There are 3 ways to turn a row about zero (a turn may also mirror it). The second row of each pair is the first, turned, with some noise. The first 30 pairs use one turn. New pairs use 3 turns, one after the other, and a turn may come again.
Some pairs, each with its turns in order after it:
[  3  -5 -35 -18   8   8   5  30 -22]
[-13 -25 -14  20  13 -30 -12  22   3]  (0)

[-20 -10  26   6 -42  -8 -31   5   0]
[ -2  26 -16  23  10 -17  31 -30 -19]  (1)

[-15  -9 -12  -8  18   1 -31   7  17]
[  7  25 -16  16  -6 -10  -4  25  -9]  (2)

[  0 -25  34  15  26 -32   4  12   7]
[  9  15  -9 -12  -9  21   7  18 -52]  (0)

[ 20  34  15  -2 -19  27 -45  -8   4]
[ -1  17  30 -12 -15  -8 -45 -31  25]  (0)

[ 24  -4 -36 -15  20 -11  10   6 -32]
[ 20 -39 -33 -11 -23  12 -11   9   1]  (2)

[-34 -12 -12   6  -5 -14  -8  21  -6]
[ -3  12 -13  28   4  21  18  -3  16]  (1)

[-15  -1  24  -5 -17 -20 -16  26  25]
[-20   6 -30   8  -8   1  34  -3 -20]  (1)

[ -8  23 -12 -15   6  23  11  -5 -31]
[ 23 -10  -1 -39   8   4 -15   2 -14]  (2)

[  0   6  -9   4  18  -3 -18   0  15]
[ 16  12  -7 -10  -7 -17  -7   4   1]  (0)

[ 22   4   4  18 -14 -10  39  24 -15]
[  3   7 -20   0 -39  10 -33 -15   3]  (1)

[ 24  -9 -21 -19  -1 -24 -10  -4 -16]
[  7 -40  -6   7   7  -4  -6 -22  14]  (1)

[-31  14  -2  13 -26   7  -4 -33   4]
[-19   6  22 -21  16 -18  26  10 -23]  (2)

[ 15   3 -14   3  -2  42  -4 -29 -18]
[ 14   9  35  -1  13 -31 -25   4  10]  (1)

[  7 -10 -11  13 -30 -15 -39  19 -26]
[ 17 -18  11  10 -14 -45   7  16  24]  (2)

[ 16  16 -22 -11 -19   2 -20  13   3]
[-16 -22  -2  28   0 -21  -9  -2  -6]  (1)

[-15  -5 -30 -22   2 -30 -25 -20  -2]
[ 12  19 -36   8  -7   5  -6  23  32]  (0)

[-33 -14   5  11  24 -13  -1 -22 -21]
[ 1 37  0 20  3  7 28 22 -4]  (0)

[  3  -3 -31 -15   4   1 -38  -3  -1]
[  8   6 -24  -4 -11 -18   0  40   6]  (2)

[-15  13   9  -2  12   1   6  -7   5]
[ 5  8 15 -7 -8 -3 15  9  5]  (0)

[  1  -1   9 -27 -16   4  -8 -18   4]
[ -6  17  -8 -23   3  -4  13   1  16]  (2)

[-15  -4   3 -18   8 -15  16  14  -9]
[ 16  -9 -14   4 -11  19  12  11   6]  (1)

[ 10  31 -23 -17  11  18  -2   8 -14]
[  6 -22  11  21   3  -7 -27  28  -5]  (1)

[ 15   1  21 -21   2 -13 -12 -40  11]
[ 10 -21  16 -32  13 -14  20 -14 -22]  (1)

[  4 -28 -18   9   9  -4 -19   3 -12]
[  0  15 -25  21   5  -8 -10   1 -11]  (0)

[  8 -19  21 -10  13  23   3 -15  19]
[ 15  -5  11  13 -33   0   9 -17 -16]  (0)

[ 20 -21  15   0 -21 -24 -22   0 -13]
[  8  -9   0  11  -8 -17  27  -4  37]  (2)

[ -6  21 -34  -9  25 -11   2   7   5]
[  2  -5  -7  -3 -24  18 -14  30 -20]  (2)

[-43 -13  26  -6   1  19  17   3  19]
[-25   2  13  -8 -33  -3  42   0 -11]  (0)

[-29  18 -17   6   3  -4   4  -3 -10]
[  6  -4  13 -13  -9  -4   2  11 -32]  (2)

New pairs, each followed by its turns in order:
[ 0 -6 13 11 -9 -5 17 -2 18]
[ 25  -1   1  -6   0  11 -14   7  -3]  (2) (2) (1)

[26 16 13 11 11  5 -3 -1 21]
[-10 -26 -12  21  12  10 -14 -10  -4]  (1) (1) (2)

[ 18  22  -5   7  -2  11   6  28 -17]
[-12  14  15  -7  24  30  -2   4   6]  (1) (1) (1)

[  1   6  -4 -18  14 -28 -27  -5   9]
[ 16 -25  -1 -22 -23 -11  -8 -12   1]  (1) (1) (0)

[-12 -36  -2 -21   3  -3  17 -14 -11]
[ 23 -11  -1  16 -18  -4  21   6  32]  (2) (2) (1)

[ -7  21  -8   8  14   9 -33 -12  14]
[ 34  12  -1   7   9   2   4 -15  23]  (0) (1) (1)

[ -3  -5  18 -14  16  21 -17  31   5]
[-14  -8   4 -22 -13 -22  -5   0 -35]  (2) (2) (0)

[ -8   0   6 -10  -8  10  -1  19  15]
[  3  -6  -7   7  -9 -11  14  19  -4]  (1) (0) (0)

[ 12   7 -13 -24  28 -26   5  13 -24]
[-13 -10  12  38   8 -21  10  23  16]  (0) (2) (2)

[ -6   9 -10   3  14 -10 -19  -3 -21]
[-11  16 -22   3   7 -14  -7   0 -11]  (0) (2) (1)

[ -3  29   5 -20 -17 -18   2 -36  10]
[-25 -37  -4 -12  24  12 -17  -9  -6]  (2) (1) (0)

[ -1  17   4   4 -13  22  -4  -2   7]
[-16   3   5 -19  11  -4 -13  -7   9]  (0) (0) (2)

[ 37  -7  -1   1 -16 -37  14  12   4]
[-25 -11 -10 -40   5   1  17  -9 -24]  (2) (0) (2)

[  4  21 -45   5  -1 -16 -32 -14   3]
[ 11 -31  42 -31   3   9  -1  -6 -10]  (1) (0) (2)

[-16 -15  11  26 -19  -1  -6  -2   3]
[ 27  16  -5 -13   5   3 -14 -20   2]  (1) (2) (2)

[ -6  12  -5  19 -14  38  -4  23 -24]
[ 12 -26  15 -17  11  11  -1  16  38]  (2) (1) (1)

[  7  -3  27 -12  -8 -16  -1  -1  -5]
[-10   8 -11  11  11  -2  17  -3  21]  (1) (1) (2)

[  7  -7 -27  12 -23  -1 -12  11  -7]
[ 17 -18  -8 -23  19  -4 -11   5   9]  (0) (0) (0)

[  1   3 -20  16  21 -26  -5  11 -11]
[  0   2 -16  -5   4  -5 -29  22 -17]  (0) (0) (0)

[ -1  -4  15  18 -13 -14  30  -3   6]
[ 13   7 -17 -12  -1   7  -9 -31 -15]  (1) (1) (1)

[ 11  14 -15  -1  58   2  15 -24   6]
[  1   7 -32 -22 -14 -38  24  30   6]  (0) (1) (2)

[ 26 -18 -22  15  20 -12  16  15  38]
[ -9   2  10 -24  23  12  -7  32  42]  (1) (2) (0)

[ -5  42 -14  -2  -2  14  24 -15   9]
[-17 -28   1  34   7  16 -12 -20   1]  (0) (0) (0)

[ -9  -5   6  20  13 -12  21   2 -34]
[ 32  -1  -6  -1 -23  18 -17  -1  16]  (2) (1) (0)

[ 25 -23   4  38   7  29   0  20  15]
[ -6   1   4   0  49 -13   2   2 -38]  (2) (2) (0)

[ -2  10   6 -11  -5  10  25  -3  13]
[ 4 17  5  5 12 -5 21 13  9]  (1) (0) (1)

[ 15  10 -21  -5  -2 -18  14  -8  18]
[-24  -1  17  20   6   1   7   6  18]  (0) (2) (1)

[-27   6 -21  30  -8  -3 -19 -14  42]
[  1 -27   6  -9  34 -14 -37  25  -8]  (2) (1) (2)

[  9  -6   7 -24 -14 -18  -1 -28 -13]
[-10  16   0 -33  -2   5  -1  26   6]  (0) (1) (0)

[-19  -7 -18   5  22  10   2   3   7]
[ 5 -5 -5 24 20 -1  2 21  0]  (2) (1) (2)

[ 11 -32  12  24  17 -16   8  31 -19]
[ 22  27  13  -3 -36  14   7  11  28]  (2) (1) (0)

